All rows are made from the same 11 directions, up to rounding. Whole rows:
In the rows, 100 means zero.
[[120, 97, 93, 105, 154, 80, 82, 103, 88, 57, 103, 104, 87, 89, 121, 104, 139, 106, 87, 108],
[101, 119, 87, 89, 128, 123, 77, 98, 111, 91, 81, 92, 97, 90, 140, 71, 132, 81, 135, 81],
[91, 119, 102, 97, 79, 121, 91, 127, 102, 116, 84, 102, 73, 99, 122, 74, 129, 85, 92, 98],
[111, 71, 94, 104, 77, 68, 106, 93, 93, 52, 122, 85, 123, 123, 60, 99, 130, 97, 90, 95],
[110, 102, 99, 116, 93, 103, 111, 86, 105, 144, 82, 89, 98, 115, 116, 101, 51, 89, 136, 89],
[116, 76, 107, 117, 76, 81, 130, 100, 100, 80, 97, 83, 133, 78, 64, 121, 104, 103, 100, 114],
[106, 90, 118, 110, 93, 80, 80, 110, 70, 111, 112, 109, 83, 115, 80, 113, 64, 117, 92, 115],
[119, 121, 69, 124, 73, 82, 151, 93, 97, 137, 132, 119, 85, 124, 80, 78, 124, 95, 76, 78],
[97, 116, 95, 61, 143, 130, 74, 81, 98, 74, 125, 105, 126, 93, 132, 84, 130, 109, 110, 99],
[131, 104, 127, 121, 108, 94, 83, 118, 64, 108, 116, 86, 64, 121, 102, 79, 92, 125, 82, 79],
[110, 72, 96, 121, 87, 82, 118, 89, 110, 90, 66, 74, 121, 110, 104, 109, 102, 68, 114, 117],
[124, 83, 139, 91, 89, 111, 99, 124, 90, 77, 111, 76, 104, 74, 116, 125, 92, 134, 94, 104],
[97, 76, 114, 104, 132, 102, 116, 65, 113, 74, 95, 69, 140, 109, 88, 110, 82, 108, 78, 98],
[101, 106, 71, 127, 55, 60, 107, 134, 103, 112, 90, 126, 58, 86, 61, 105, 111, 84, 128, 82],
[125, 113, 98, 101, 117, 122, 106, 90, 108, 115, 97, 73, 91, 120, 155, 72, 105, 93, 122, 62]]

Rows cut short, each followed by the rest of it:
[99, 136, 96, 95, 132, 140, 134, 79, 122, 140, 108, 105, 112, 69, 116, 93, 80]  [120, 103, 71]
[96, 103, 108, 72, 66, 110, 92, 101, 86, 116, 138, 118, 119, 95, 83, 116, 70]  [123, 121, 110]
[76, 107, 117, 100, 116, 115, 99, 92, 97, 127, 92, 113, 106, 89, 83, 111, 58]  [114, 77, 122]
[100, 109, 103, 85, 115, 118, 88, 77, 85, 96, 128, 92, 118, 137, 104, 61, 120]  [102, 79, 93]
[94, 104, 127, 83, 73, 120, 59, 123, 74, 101, 98, 99, 112, 79, 86, 90, 95]  [106, 128, 121]
[112, 88, 93, 136, 83, 63, 97, 106, 86, 101, 85, 95, 87, 113, 61, 93, 94]  [84, 117, 93]
[111, 119, 101, 143, 122, 86, 104, 97, 71, 136, 74, 115, 102, 72, 66, 86, 93]  [90, 103, 132]
[121, 120, 103, 113, 78, 111, 104, 103, 66, 140, 101, 102, 106, 112, 110, 60, 125]  [81, 98, 130]
[93, 122, 110, 125, 132, 95, 82, 109, 74, 118, 92, 121, 77, 83, 65, 84, 94]  [112, 75, 109]
[98, 84, 69, 102, 94, 76, 127, 56, 106, 102, 112, 107, 141, 136, 83, 106, 100]  [74, 101, 122]
[117, 94, 98, 117, 90, 101, 136, 86, 111, 114, 84, 80, 126, 90, 101, 105, 90]  [89, 119, 100]
[85, 115, 77, 116, 89, 90, 108, 123, 120, 118, 67, 124, 69, 67, 93, 109, 107]  [81, 117, 97]
[65, 109, 62, 59, 103, 107, 91, 74, 131, 93, 119, 130, 120, 104, 97, 110, 95]  [91, 136, 85]
[87, 94, 72, 135, 92, 70, 112, 78, 105, 126, 65, 107, 106, 124, 66, 90, 87]  [55, 116, 115]
[110, 99, 85, 98, 134, 100, 86, 76, 96, 71, 96, 86, 121, 120, 121, 69, 145]  [76, 108, 102]
[116, 98, 85, 89, 109, 87, 82, 92, 88, 77, 112, 108, 123, 87, 103, 104, 119]  [94, 144, 113]
[91, 114, 105, 90, 79, 117, 82, 108, 84, 130, 101, 111, 94, 112, 110, 82, 97]  [91, 105, 119]
[121, 88, 110, 114, 99, 84, 119, 81, 77, 98, 113, 96, 147, 82, 60, 115, 87]  [111, 105, 131]
[71, 89, 111, 96, 79, 113, 120, 105, 136, 76, 91, 80, 116, 75, 51, 110, 90]  [114, 89, 61]
[97, 113, 76, 82, 118, 105, 109, 85, 122, 94, 120, 115, 108, 83, 105, 110, 100]  [110, 127, 71]
[70, 111, 100, 94, 81, 112, 107, 108, 109, 95, 117, 104, 86, 122, 65, 68, 130]  [104, 42, 74]
[112, 102, 109, 104, 104, 111, 85, 96, 97, 121, 83, 82, 97, 107, 126, 93, 67]  [94, 144, 87]
[77, 89, 131, 83, 99, 126, 118, 109, 112, 89, 90, 98, 125, 61, 99, 134, 95]  [120, 49, 143]
[128, 104, 122, 85, 96, 122, 112, 101, 83, 95, 135, 86, 119, 95, 121, 94, 116]  [128, 83, 102]
[125, 99, 81, 86, 82, 85, 123, 90, 93, 86, 145, 117, 135, 79, 85, 119, 120]  [113, 125, 107]
[83, 122, 103, 88, 108, 117, 96, 106, 96, 98, 132, 113, 80, 114, 84, 70, 126]  [121, 46, 76]
[92, 133, 103, 89, 107, 125, 87, 123, 100, 128, 103, 122, 64, 79, 123, 91, 99]  [114, 99, 88]
[58, 91, 88, 67, 117, 116, 90, 89, 146, 84, 88, 101, 90, 119, 134, 118, 84]  [93, 93, 80]
[95, 84, 85, 116, 119, 78, 116, 66, 98, 89, 84, 102, 143, 105, 76, 105, 113]  [73, 87, 145]
[136, 85, 113, 134, 115, 83, 117, 103, 100, 90, 96, 62, 75, 119, 110, 96, 92]  [112, 89, 56]
[113, 93, 148, 121, 63, 111, 96, 129, 76, 133, 80, 77, 92, 84, 85, 106, 49]  [117, 108, 110]
[113, 103, 141, 104, 99, 124, 100, 122, 92, 112, 97, 79, 86, 79, 113, 105, 72]  [132, 89, 87]
[94, 129, 103, 107, 132, 128, 91, 86, 91, 135, 87, 100, 92, 116, 121, 57, 103]  [89, 86, 99]
[102, 81, 121, 107, 72, 100, 93, 102, 94, 105, 92, 72, 102, 128, 91, 95, 70]  [98, 106, 91]
[88, 117, 101, 123, 104, 92, 113, 99, 90, 131, 95, 126, 107, 62, 38, 108, 72]  [112, 98, 112]
[115, 110, 73, 81, 149, 89, 85, 64, 86, 70, 141, 120, 134, 96, 95, 94, 126]  [109, 126, 99]
[87, 91, 112, 97, 46, 108, 122, 101, 111, 123, 109, 91, 115, 104, 62, 111, 57]  [111, 107, 83]
[93, 119, 65, 89, 42, 94, 121, 116, 115, 113, 123, 131, 98, 77, 68, 99, 124]  [93, 136, 77]
[123, 121, 80, 113, 144, 91, 112, 96, 96, 131, 94, 128, 76, 80, 147, 117, 95]  [99, 110, 119]
[82, 79, 129, 98, 93, 86, 84, 110, 81, 99, 114, 109, 82, 126, 75, 124, 60]  [126, 46, 124]
[107, 76, 110, 97, 80, 105, 124, 114, 131, 91, 85, 69, 78, 119, 153, 124, 93]  [99, 81, 82]
[99, 91, 73, 101, 103, 72, 126, 83, 112, 92, 123, 119, 100, 118, 91, 120, 106]  [100, 79, 100]
[114, 84, 87, 97, 65, 76, 131, 82, 91, 97, 146, 106, 121, 137, 78, 108, 108]  [104, 78, 107]
[72, 121, 99, 77, 123, 123, 84, 100, 115, 91, 106, 117, 107, 59, 77, 102, 93]  [120, 115, 78]
[91, 87, 81, 98, 99, 91, 129, 74, 112, 110, 93, 109, 122, 123, 120, 116, 106]  [74, 73, 144]
[120, 102, 78, 115, 107, 73, 96, 88, 87, 101, 113, 107, 97, 114, 86, 90, 103]  [92, 132, 84]
[60, 93, 109, 71, 29, 118, 77, 130, 110, 94, 89, 104, 109, 88, 69, 100, 102]  [88, 120, 109]
[131, 75, 104, 110, 83, 65, 105, 114, 87, 92, 107, 100, 88, 98, 111, 141, 82]  [109, 115, 118]
[118, 75, 111, 93, 94, 99, 78, 95, 84, 59, 99, 64, 121, 137, 124, 76, 140]  [81, 99, 113]
[108, 98, 111, 119, 92, 81, 71, 125, 64, 92, 84, 108, 93, 80, 74, 93, 120]  [92, 106, 137]
[74, 102, 102, 81, 96, 115, 114, 91, 109, 104, 113, 114, 115, 104, 95, 106, 105]  [105, 54, 123]
[115, 98, 137, 135, 117, 115, 127, 114, 111, 94, 72, 55, 92, 66, 84, 95, 88]  [124, 76, 60]
[105, 99, 114, 115, 107, 88, 48, 115, 70, 80, 86, 88, 91, 98, 65, 72, 102]  [97, 134, 87]
[110, 96, 108, 65, 100, 121, 72, 109, 99, 68, 109, 87, 111, 94, 146, 97, 127]  [102, 126, 101]
[54, 94, 85, 88, 119, 84, 96, 67, 103, 99, 116, 137, 122, 119, 48, 117, 75]  [102, 64, 131]
[106, 79, 108, 109, 116, 75, 96, 72, 79, 98, 119, 99, 117, 135, 76, 114, 61]  [111, 86, 117]
[127, 95, 111, 116, 108, 103, 133, 101, 95, 78, 98, 78, 124, 77, 102, 94, 146]  [103, 67, 115]
[65, 108, 99, 111, 86, 97, 80, 122, 100, 131, 73, 119, 44, 135, 103, 84, 94]  [79, 59, 110]
[100, 94, 125, 102, 98, 101, 42, 125, 66, 93, 66, 96, 100, 80, 102, 95, 95]  [88, 137, 142]
[114, 113, 97, 111, 94, 102, 91, 87, 64, 131, 98, 106, 118, 122, 105, 64, 118]  [73, 107, 141]
[85, 113, 53, 80, 79, 88, 117, 80, 112, 98, 135, 136, 122, 107, 73, 94, 134]  [85, 112, 98]
[132, 73, 116, 96, 105, 94, 97, 112, 103, 65, 90, 73, 107, 77, 141, 134, 98]  [109, 128, 106]
[75, 108, 95, 97, 83, 113, 112, 84, 117, 108, 115, 92, 110, 121, 53, 74, 87]  [104, 93, 51]
[83, 121, 117, 84, 127, 131, 36, 126, 90, 100, 72, 101, 67, 89, 137, 74, 104]  [96, 121, 96]
[81, 122, 128, 71, 114, 142, 49, 143, 101, 101, 84, 105, 56, 70, 146, 96, 96]  [120, 105, 90]
[91, 71, 101, 110, 87, 94, 150, 102, 145, 88, 66, 80, 101, 91, 119, 142, 94]  [90, 67, 106]
[60, 89, 95, 72, 106, 100, 73, 88, 108, 77, 102, 117, 117, 109, 83, 113, 93]  [95, 92, 123]
[72, 95, 97, 76, 80, 118, 100, 82, 118, 131, 110, 101, 89, 166, 133, 96, 65]  [90, 79, 94]
[90, 105, 130, 125, 95, 101, 95, 119, 77, 125, 88, 101, 77, 100, 65, 90, 79]  [114, 54, 114]
[112, 75, 116, 101, 89, 93, 151, 103, 121, 77, 119, 85, 114, 77, 89, 149, 86]  [136, 63, 92]
[128, 104, 100, 118, 109, 83, 70, 112, 73, 100, 86, 99, 89, 86, 104, 92, 101]  [92, 151, 104]
[69, 99, 119, 101, 53, 126, 113, 98, 104, 124, 78, 90, 143, 85, 50, 88, 82]  [87, 98, 123]
[127, 103, 82, 111, 102, 80, 110, 106, 94, 115, 111, 108, 59, 134, 147, 97, 117]  [91, 88, 95]
[111, 97, 108, 83, 53, 124, 115, 110, 111, 107, 107, 78, 112, 102, 126, 97, 104]  [98, 122, 85]
[107, 101, 88, 116, 89, 92, 130, 82, 108, 148, 101, 102, 88, 134, 113, 105, 59]  [92, 102, 90]
